The rows are grouped in 3 different ways at once. Each group adds its own fixed numbers to the row, and there is some noise. The rows also spread widely along 9 directions, which tell nothing about the answers.
Known rows, each followed by its group in each grouping:
[-18 -30  30   5 -10 -32  -4 -15  45 -28  12 -30  10  27 -21  10  26 -35
  12  32   4 -14  54  28 -17  36 -14  39   1]
E k949 k326
[-45  -9   6 -11   5 -33 -11  21  27  41  -4  -8  -9  19  13  10  12 -29
  -6  41  30  14  47  23 -34  10   3  33  14]
E k672 k969
[-31 -26  11 -14   8 -22 -22   0   3  -7 -16  -5  11  -7  28 -21   0   1
  15  18  14  -1   6  20  11  30  10  16   5]
H k672 k240
[-52 -36   8 -21   8  -1 -15  -1   9   5  -7 -11  34 -36  14   1   5  13
  -6   8  24  -5  -1  22  13  48 -19  28  -6]
V k949 k326
[ 11  13  -5 -29  15 -17   4  19   1  28 -12  -1  -5  -8  22  -4  -2  20
  18   5  -3   6  -8  12  23 -14  37 -16  15]
H k46 k889
[  3 -19  19  13  27  34 -10   9  45  25   5  16  26 -15  20 -35  -2  14
  26  -5  11   8   9  21  20  -3   7 -11   7]
V k46 k969
[ -2   1  -1  -9  11 -33  57   3   2 -18  42 -39   2 -13 -13  34  32  -1
 -23  10  -4 -24  10  30  23  35  -2  28   5]
Z k672 k889
[ 15 -16   2  -3  39  -7  26   7  39  18 -14 -15  -4  -7  25   0  17   6
  20   5   1  11  12  14  10  -6  25 -26  19]
Z k949 k240
[ 12 -46  35  47  46   3  39 -32  61 -17  12 -15   3 -23   3  -2  19 -18
  -3   8  -4  17  13  40  10  22 -21  -2   1]
V k949 k39
[ 25 -10  14  -4  17  23  30   3  48  14  11 -10  18 -10 -11  -7  23  22
   8 -13  -3   2  16  17  30  -4   9 -34  -8]
V k949 k39
[-12 -27  21  88  65  -1  17  -7  29 -39  48  16  20  10  23 -41  11 -33
   0  -2  30  -9  16  29   5  38 -28  46  18]
V k46 k889
[ 32  20  -4 -10  25 -14  55  24  10   2  48  -6  14  35 -26 -15  47  29
 -11 -35  -8 -21  13   6  28  -9  28 -18 -21]
H k46 k889
[-20  12  -3  12  51 -31  36  36  25  32  25   4 -13  27  16 -16  40 -11
 -18   2  35  17  27  19 -22 -12   9  27   2]
H k672 k326
[ 13  40   1   0  21  -9  22  45  60  32  27 -16 -17  22  20  -5  11 -41
  15  31  10   7  69  30  -9 -28  30   6  39]
V k672 k240
[-19 -46   9   1  11 -48   3  -9  18  13 -20 -16 -11   9   8  22  18 -14
  -1  26  -5   8  24  25 -17  28   7   1  -3]
E k46 k969
[-18 -40 -33  -2  48   8  35  15  76   6  -5  -7  14   3  17  -3  28   0
  20   5  35 -12  32  13  -9  19  22 -23  15]
H k949 k889
[-19 -46  10 -71 -50 -15   7 -11  50   2 -10 -52  19   9 -33  41  38  15
  16  26 -25 -22  50  20  -7  30  12 -14 -24]
Z k949 k969
[ 10  -5  25   6  11 -23  -8   4  21  14 -11 -10 -11  10  26 -11  -3 -13
  31  24 -12  18  27  20  -5  -6  15   4  28]
Z k949 k969
[  5  -7 -21  50  80   7  31  23  37  19  20  21  -5 -15  57 -31   1  -6
  29   1  27   7   9  26  10  -3  27  -7  46]
Z k46 k969
[-20  60  -3 -47   7 -18  14  67  -3  72  21  -7   1  10   0  12  14   7
 -26  12  29   5  23  -4  -6 -17  17  24  23]
E k949 k889
[-10   0  26  39  22 -16 -26  13  39 -18  14   8   5  52  23 -56   3 -36
  41   8  25  -4  53   6 -17   9   7  30  20]
H k949 k240
[ 10   2  39  17   6  -3 -15   6  22  19  10   6  -7  25  20 -36   6  -2
  24   1  -2  21  20  17   2 -15   7   5   8]
Z k672 k969
[-27  -9  14   7  55 -28  27   0   8  19   6  -9  -5 -55  35   7  -6  -5
 -21  27  17  21 -23  45  15  12 -10  38  27]
H k46 k326
[ 51  24  10 -26   7  -3  35  25  41  33   3 -16 -11   4   8   1   8  15
  39   4 -31   8  32  18  20 -39  51 -47  26]
Z k949 k969
[ 11   4   5  -9  -9 -29  20   6  23 -25  18 -33  -1  13  -5  18  10 -29
  18  34 -27 -24  56  27   5  30  19  10  28]
V k949 k969

New rows, each followed by its group in each grouping:
[  6   1 -18  21  22 -16   6  19  14  -9  11   3   2  43  23 -23  23 -10
  40   1  16 -20  38  -3  -6  14  35   0  27]
Z k949 k889
[-28  29   7 -30   7  28  -4  30  24  11  27 -14  40 -64  17  -5 -23   9
  20  26  25 -18  11  31  42  22   6  38  43]
V k949 k326
[ 16  33   9 -55 -28 -36  11  26   1  21   0 -39  -1  32 -13  16  24   9
  11  15 -22 -13  39   4   2 -12  35  -9   2]
Z k949 k240
[ -5  43 -10 -13   2 -38  15  29 -12   0  31 -24 -12   6  21  12  -1 -21
  12  34   5 -21  28  22   8  19  25  42  46]
Z k672 k889
[-18  36  -1 -13   4  -5  -3  36   9   9  25 -13  19 -17  21   0 -13 -19
  15  30  17 -20  29  18  18  20  12  40  50]
V k949 k889
[  2  -5 -10  10  29  -7  27  18  15   4  19  -1   1  14  12 -11  28   7
   9  -7  15  -4  16  10   6  14  20  -1   4]
Z k672 k889
[ 21  23  19 -10  42  -9  64  17  35  39  36 -20   1 -21   0   7  26  14
 -25  -4  -1  13  -3  31  23 -22   5  -4   4]
Z k46 k240
[  0  29  12  -7   4 -22 -22  26   8  39  -8   0 -13   4  31  -7 -23 -20
  30  38  18  13  30  13  -2 -11  29  15  51]
E k949 k39
[ 59   8   5  39  40 -49  64 -14  -2 -49  42 -26 -12  20   4  -4  31 -16
  11  -2 -38 -23  14  27  39  19  27  -4  14]
Z k46 k240
[-23 -14 -35 -12  30  -8  43  21  14  12  21 -10  10  -9  -3  12  37  14
 -12   2  33 -12  13  16  14  30  18  -4  -4]
E k672 k39
[ 12  36  12 -29   5   7  16  33  10  36  30  -3  18  -9  -8  -4   7  25
  -6 -10   0  -3   6  17  33 -11  14   3  -1]
V k46 k889
[  4 -13   2  -8  40  24   2  21  11  37   8  18  34 -31  16 -36   6  49
   9 -33  29   5 -31   5  48   3  14 -25  -6]
E k46 k240
[ -3  -4 -51  11  61 -24  59  27  36  16  -2 -18 -24 -34  52  26   4 -21
  17  39  19  -1  11  25  -2  14  36  -9  70]
Z k949 k889
[-14   0  33 -26 -26 -15  -3   5  25 -10  24 -29  20  13 -20   3  20 -14
  -3  16  -5 -18  46  23  12  25  -9  33 -13]
V k672 k240
[ 12  61  18 -34  -8  -8  17  39  19  33  35 -21  -3 -12   6  11 -12 -16
  12  36 -11  -2  45  34  21 -16  26  20  44]
V k672 k969
[  5 -16  15 -11  13 -47  35 -12  -1  -2  -6 -32 -13   2  -5  26  35   2
  -8  15 -20   5   6  20  -2  17  10   2  -7]
Z k949 k326
[ -6  -1  26   5  19 -35 -11  15  15  29 -20   7 -15  33  20 -16  10 -12
  10   9   8  25  21   4 -27 -14  12   9  12]
H k949 k889
[-20  24  14  19  22 -41   3  22  -7   4  18 -13  -6   7  23   0   0 -43
  -2  35  14   0  32  24 -12  19   2  53  36]
V k949 k326
[ 18 -29  22   0 -11 -27   0 -17  18 -32   5 -20  10  48  -8 -11  34  -3
  30   0 -20 -21  36  14   6  21  20 -11 -19]
Z k46 k240
[ 10 -41  13 -14 -18 -26  23 -18  39 -53  22 -43  13  34 -30  17  45 -19
  10  13 -26 -38  59  28  10  44  11  -2 -26]
V k672 k240
[  0  19  13  -8   7 -35   3  13  10   3   9  -8  -3  13  16 -10   5 -15
  20  19   1  -1  29  28   4  -3  18  23  15]
H k46 k326
[  2   4  -1 -16  19 -19  12  28   6  19   9  -7   1   0   9  -4  17   6
   2   9  11   1  12  12  20   5  23  -6   8]
E k672 k240
[ 23  39  22  22  31 -43  20  20 -23   5  35  -6  -9  -9  20  -4  -7 -24
  -6  19   0   3   6  26  30   2  13  33  40]
E k46 k240
[-30 -30  24   6  20 -27  11  -5  34 -12  22 -14  17  13   0  -9  27 -17
 -15  14  20  -9  24  26  -9  31 -17  35 -13]
H k46 k240
[ -2  45  20  37  34 -53  25  43 -12  24  51   2 -28  54   7 -15  29 -42
 -24  14  19   7  46  18 -24  -8   6  48  20]
E k672 k969
[-52 -29  35   5   5 -39  -9 -10   6  -5  19 -10  21  31 -11 -16  35  -9
 -26   5  21  -4  21  25 -25  38 -32  60 -36]
H k46 k326
[ 10  -1   0 -10   3  15  -1  24  27 -14  23  -5  40  23  -8 -30  24  11
  30 -14   7 -30  35   0  25  19  21 -15  -5]
V k949 k240
[ -3 -10  38 -18 -16  -8  -8  -3  36  11   4 -12   7  13 -14  -3  24  -1
   7   8  -7   7  36  25   1   3   0   8 -21]
V k672 k326
[ -6  33  30 -22   7   5   3  21  -9   1  47  -1  30  -5 -10 -32  15  30
  -1 -15  15 -13  -8  17  43   7  -5  38 -11]
H k672 k326
[ -9  -1 -19  -1  16 -13 -13  35  51  19  -6   0   2  42  24 -19  11 -31
  45  30  31  -9  66   1 -24   2  42  -6  36]
E k949 k240
[  4  -2  44  24  12 -10  34  -9  38 -13  42 -25  16  10 -27  -4  34 -16
 -21  -1  -7  -9  35  26   8  22 -27  29 -13]
V k949 k39
[ -6 -47  33   8  -3 -44  32 -37   8 -53  24 -41  13  34 -42   9  53  -2
 -29  -7 -20 -18  21  18   2  57 -24  21 -50]
H k949 k39
[-22 -27 -28 -28   0  -7 -12  37  39  44 -24   2  15  66   1 -14  48   8
  16  -9  27  -2  55  -7 -34  -7  39 -39 -35]
V k46 k240
[  5 -31  17  14  16 -27  -1 -22 -18 -35   0 -22  11 -39  24   2 -13  -6
   9  23 -18 -11 -14  33  42  48   4  16  16]
V k46 k240
[  5 -20   0   9  19 -17   5  10  42   7   4  -2  -2  10  19  -5   6 -13
  36  21   6  -4  41  26   1   6  30 -11  22]
E k46 k969
[-35  -2  10 -54  -2  -2   0  23   9  46 -12 -20  22 -49   6  22  -9  18
 -20  20  17   9  -6  15  15  18  -4  14   9]
V k949 k889
[ -6 -33  24 -13  11  -9  11 -12  45  -6  -5 -15  17  10 -10  -9  32  11
   9   0   3   4  18  18   1  13   1  -2 -17]
H k949 k326
[-49 -19 -13  39  39 -36 -40  30  -7  14 -19  23  -2  41  52 -42   5 -36
  20  18  55   7  29 -11 -34  31  10  33  26]
E k949 k240
[ -7 -18  -3  40  44 -20  21   4  10  -9  17   5  -2  14  21 -23  25 -18
   6   5  16   1  19  21   4  24   6  12   2]
V k672 k326
[-26  23  11 -25 -22 -46 -10  29  18  21   5 -29  -7  32   3  14   9 -43
   1  49   7  -8  67  23 -30   3  17  36  16]
V k46 k240
[-23   7  39 -27 -11  16 -30  15  18  33   8   4  32   0  -6 -42   1  32
  11 -16  20  10   6   4  15  -6 -10  17 -14]
H k949 k39
[-14 -27  66 -36 -22 -12 -24 -12  64  30 -26 -22   9  15 -11  -9   9  -4
   9  21  -2  25  39  23 -23 -16 -11   2 -21]
H k949 k240
[-15  -9  12  10  15   1   5  12  90  12  18 -11  -8  12  20 -10  12 -33
  40  42  25   7  68  38 -25 -10  11  21  37]
Z k672 k326
[ 10  17 -27  28  58  28  57  42  84  16  53   0  13  11  15 -16  27 -20
  14   2  34 -19  50  27   1  -9  24  -9  35]
V k46 k889
[ -4 -38  24  11  44 -34  30 -15   9  -5  -4 -19  -1  -8  -1  -2  30   9
 -27 -10   1  12 -11  17   8  26 -12  -1 -24]
H k949 k240
[-27 -54  -1   4  20 -41  39 -10  17  -1   3 -23  -4  11 -16  30  49  -4
 -46   7   8   5  17  22 -18  44 -13   8 -33]
V k672 k889
[-27 -24  29  55  39 -64  24 -17  -4 -15  28 -13 -16   5   6  13  21 -45
 -37  26  20  11  15  33 -15  40 -28  55   4]
E k46 k39
[ 28  -5   6  11  22  -3  22  -3  47 -33  22 -23  12 -20  19   1  -6 -27
  35  28 -16 -24  35  44  38  20  26   2  37]
V k46 k240
[-35 -28  59 -11 -20 -17  -4 -23  11 -27  27 -36  38  -4 -33   7  28  -6
 -40  10   1 -14  14  24   6  55 -51  56 -31]
V k949 k240
[-42   2   0  26  26 -36  -5  32  20  20  11   4 -12  51  30 -26  27 -38
  -1  21  44  10  47   9 -43  10   5  40  13]
Z k672 k240
[  5  -8  50 -26 -41 -76  19 -21 -31 -44  19 -61   1  41 -49  38  44 -19
 -38  13 -48 -19  39  17  -1  46 -19  35 -41]
V k949 k240
[-21 -31  14 -24 -11 -60  27  -4  24  31 -17 -36 -20  25 -23  46  50 -17
 -35  31 -16  19  43  32 -46   3   2   9 -36]
V k46 k326
[-24 -22 -23  20  36 -50 -17   5 -61 -21 -15   3   1 -15  63 -15 -12  -3
  24  18  18 -13 -22   9  21  52  29  22  31]
Z k46 k240
[-53   7 -24 -26  12  -4   0  52  12  49  17   5  29  33  11 -24  39  20
  -8  -9  56 -12  29  -8 -22   6  15  14 -14]
Z k46 k240
[ 33  18  10  41  36 -54  20  17  23 -24  15  -8 -25  67  21 -25  19 -55
  31  20  -5  -4  62  11 -20  -6  35   9  34]
H k949 k240
[ 17  24  -2   2  38 -21  25  40  32  50   7   5 -25  23  19  -7  22 -14
   5  10  18  23  30  12  -5 -34  39 -17  18]
E k672 k240
[-27   6 -17  -9   0 -22  -8  30  -2   6  17  -3  12  39  15 -12  21  -4
  23  15  20 -25  39   8 -10  24  27  22   9]
Z k46 k969
[ -4  -7  40  44   4 -54  -6 -11  17 -40  35 -17  -6  52   1  -9  15 -65
   5  37   3 -20  60  29 -21  32 -10  58  19]
E k46 k240
[-13 -23  28 -23  -9  35 -23   4  54  12  20   1  46  -8  -7 -25   4  31
  29  -4  15 -18  23  18  26  16   6   0  -9]
E k46 k969
